All rows are made from the same 10 directions, up to rounding. Whole rows:
0:  -43    7 -112  -91   23  -69 -105    2  140  -80  -97  230  202  113  -59  -59
1: -120  -46  -21  182  253 -135  102 -145  -26   74  -92 -214  -85  -94   49 -202
2:  -97  115   65   10  311   66  103   41  -72   11   30 -126  -61   47   16  155
3:  221  -30  -37   44 -165  -65 -180 -148  190   53   61  -53   -4   74 -206  -77
4:   10   -1 -106  206 -191 -150  -97  -10 -122  -65   18   87 -143   35  104  -69
5:  -76   49   47   15  210   60  -48   10  194   31  -97    8   15  271 -116   81
6:   72  -16  200  -28 -214  282  -46  -75  206  178  -86  -21 -184  242 -193  -34
7:  -43  -51   67  126   -9  -12  -12 -148   70   86 -132  -53 -147   46   -9 -220
8: -149   99   95 -131  298   78   82   68 -290 -161  110   26  -58 -195  209  169
9: -132 -202  133  -15  208  -76  -76   11  291   97 -142  -64  172   87 -155  -30
10:   54   92  325 -105 -172  -49 -116  -49 -211  119  130   69 -105 -111 -157  -45
11: -171 -364  -97 -108  -94   87 -183  -37  115  -92   -1  107   49  -88  -45  -38

The start of a row, then its end:
 -30  177 -173  183  168 -152  249 -121 -172  156  -19 -236  -47 |  -69  -33 -185
  14 -226  -49  111  100 -170 -149   41  252  -59  -20  -85  133 | 39 -9 64
-115   -9 -382   97 -212  -10  -39   40  -96   20   72  105  -14 |  170 -161   38
-200 -122  -62   48 -249   12   10  195  -19  139  -60  117   49 |  180 -139   60
-199   99   50 -150  244  100 -254 -152  -19  -98   31  236  -96 |  176 -190   21
  54   24  -79 -222   22  170   79 -187   39  -16  -24   17   63 | -158  -35 -179
-117  -97  159  -34    7  -43  -28  193  173   68 -150  112  180 | 164 -53  76
-196  127  166  143  367 -365 -143    7 -140   80   46  -16   11 |   96 -180   39
 228  147  116   74   19   50   83 -135  117    2 -111  -96 -122 |   24  145 -143
-155 -193  -94   12 -246  -33    9  173 -217   91  161  -23   20 | -114 -106  131
  82   44  152  -19   43  212  181  -84   56   66  -96 -158 -140 | -48 115 -83
  49  -30  -58 -359  -67  123   35 -138  -82  -69   75  109  166 | -345  -26 -153
 -63  -47    7   88  422 -194  195  -61  -10  -51 -106 -230   98 | -275  254 -145
 -57   15  188   10 -107    6  -74   81  115   24 -190  220    0 | 217  23 -50
 176  -10   46   88   44   37 -225  -30  181  -72  136 -104 -125 | 180 -84 222
  36   40 -163  -23  109   16   95   76  130 -181 -136  104  159 |  37 246  17
-133 -126  -36  -21  133   23   19   29  236  111 -124  -52  156 |  146 -174   -2
-361  -64  384 -124  291  246 -198  -95  -12  132   14   16 -259 |  191 -310  100
-248 -218 -268    4  -60   -6   82    3  152   38 -250  129  186 |   53  -16 -234
  58 -173 -190 -159   60  306  140   75  143 -235    0  -59   86 | -157  297  161
-200  -59   47  -83  153 -207  164   70  -26   53 -212   94  300 | -176   86 -220
  16  -80 -134  110   10 -201  -78  -53   16 -110  -22   30   46 |  -84  113 -114
  87   74  128 -179  277 -115 -103  -53   -5 -128  110   15  155 | -179    3   60
  24 -141 -260   22   62   82   74 -112  128  -57  -17 -149   25 | -92  53 -75
  20  -94  -47 -106  -49   27 -109   66   85 -259  -56  244  105 | -47 240  31
-166  217   34   32  184  -91  -38   57 -175  -15    6  150  -38 | 167 -48  81
 114   10  204 -182  116  193  -22  -89  119   65   87 -149  -20 |  -41 -155   88
 191   71  -82 -125  229   23   36 -114  161 -128   14  -83  150 | -113   68  -12
 -20  106 -136  197  173 -202  -81  -68  -66   31  106 -116  -67 |  112 -144   42
140 161 -65 -73  40  70  90 -70   6  41  57 -82  31 |  -5 -84   7
  21    7 -265  -18  156  113  -30  -14  -11 -224  133  -26  -32 | -11 111 188
 277  198  -98  143   38   55   15  -95   13  -55  136 -197 -189 |  82  46 115
 119   34  -62   90  -94  -44  144   48  -53 -123  -85   17  -10 | -126  351  -80
  39   72  175  -17   55  105  139   56 -158   59  102 -177 -124 | -115   65  132
-194 -175 -166  357 -221  -98 -117    1  -30  120  -31  -33 -243 |  237 -117  -57
 235   51  245   34 -332    2  -80   12   57  212   76  -74  -88 |  104 -221   28
  80  -88  -93   29 -120   25   30 -127  139   -2 -118  -13    2 |  -48   62 -221
 -12  357 -263  -44  164  -38  -22  -74  -38   40   63  117   92 |  288 -312   47
  62 -265  -11  192   65 -159 -125  -44  248  -17  -21 -207   13 | -23  24 -20
-211  -43  -87 -148   75  -75  188   46  -47   73 -160  107  284 | -141  -12 -192
 148   77  229   84  -77 -201 -186  -37   88   23  -40   85  -19 | 101 -42 -77
 -67 -109  -49   59  270   47  -76 -157  323 -153 -247   42  -13 |  123  156 -164
 192  -25  -77 -246   37  130 -114   -3   66 -213  212   22  126 | -148   17  218
 -41   -4  194 -174 -153   10  189  245 -234  190  121  -57  155 | -203  -92  154
  61  101  112  129 -182   93   92   37   45  177  -99  -51 -152 | 221 -51 -21
  29 -196  333  126 -162 -111  -13  -42  205  158 -257  -44  -36 |  -23   71 -289
-142  -56    9  -14  -84  -11   74  101 -118  130   18   -9   39 |  -25 -103   24
-151  157  412 -167  251   43   30  138 -118   92   -2   59   25 |  51 -80 170
 -40   84 -265   12  -50  -22  -69 -137   32   -2  -40  144   21 |  152 -158 -150
 141    6  -57  218 -168   20  -75  -51  248  -17 -159   31 -134 | 284  69 -86
 -66 -113  284 -192  -62  260   -1   31   55 -156 -184  228  -73 | -90 316 -65
  90 -231  316 -281 -158  261 -118  -39  190  -55  -29   76    4 | -160   49  -19
 -63  -36   77 -146 -148  -45 -105 -140  -84  138   41  100   35 | -104 -271 -201
 -44  200  -90   32  -64 -122 -114   21   10  165   24  139   79 |  342 -394   33
  21   -5  -93  106 -192  -42  140  127 -157    9   20  -30  -26 | -79 154  24
  55 -283 -138  -61 -114  249  -63  -30  161  -90   99 -124  -56 | -78  16 119
  93  131 -143  303  -13   58   41  -79   98   87  -37 -180 -257 | 318 -47  15
 433  286   -6   51  -47 -217 -122  -33  -45 -190  180   27   20 | -53 137  89
   6  113  -70  -24  192  283   68  -45    9  -91   50  -90 -177 | 108  66 168
  95   46  230    7  -57 -246  -25   94 -133  147  139  -96   94 | -130 -134   64
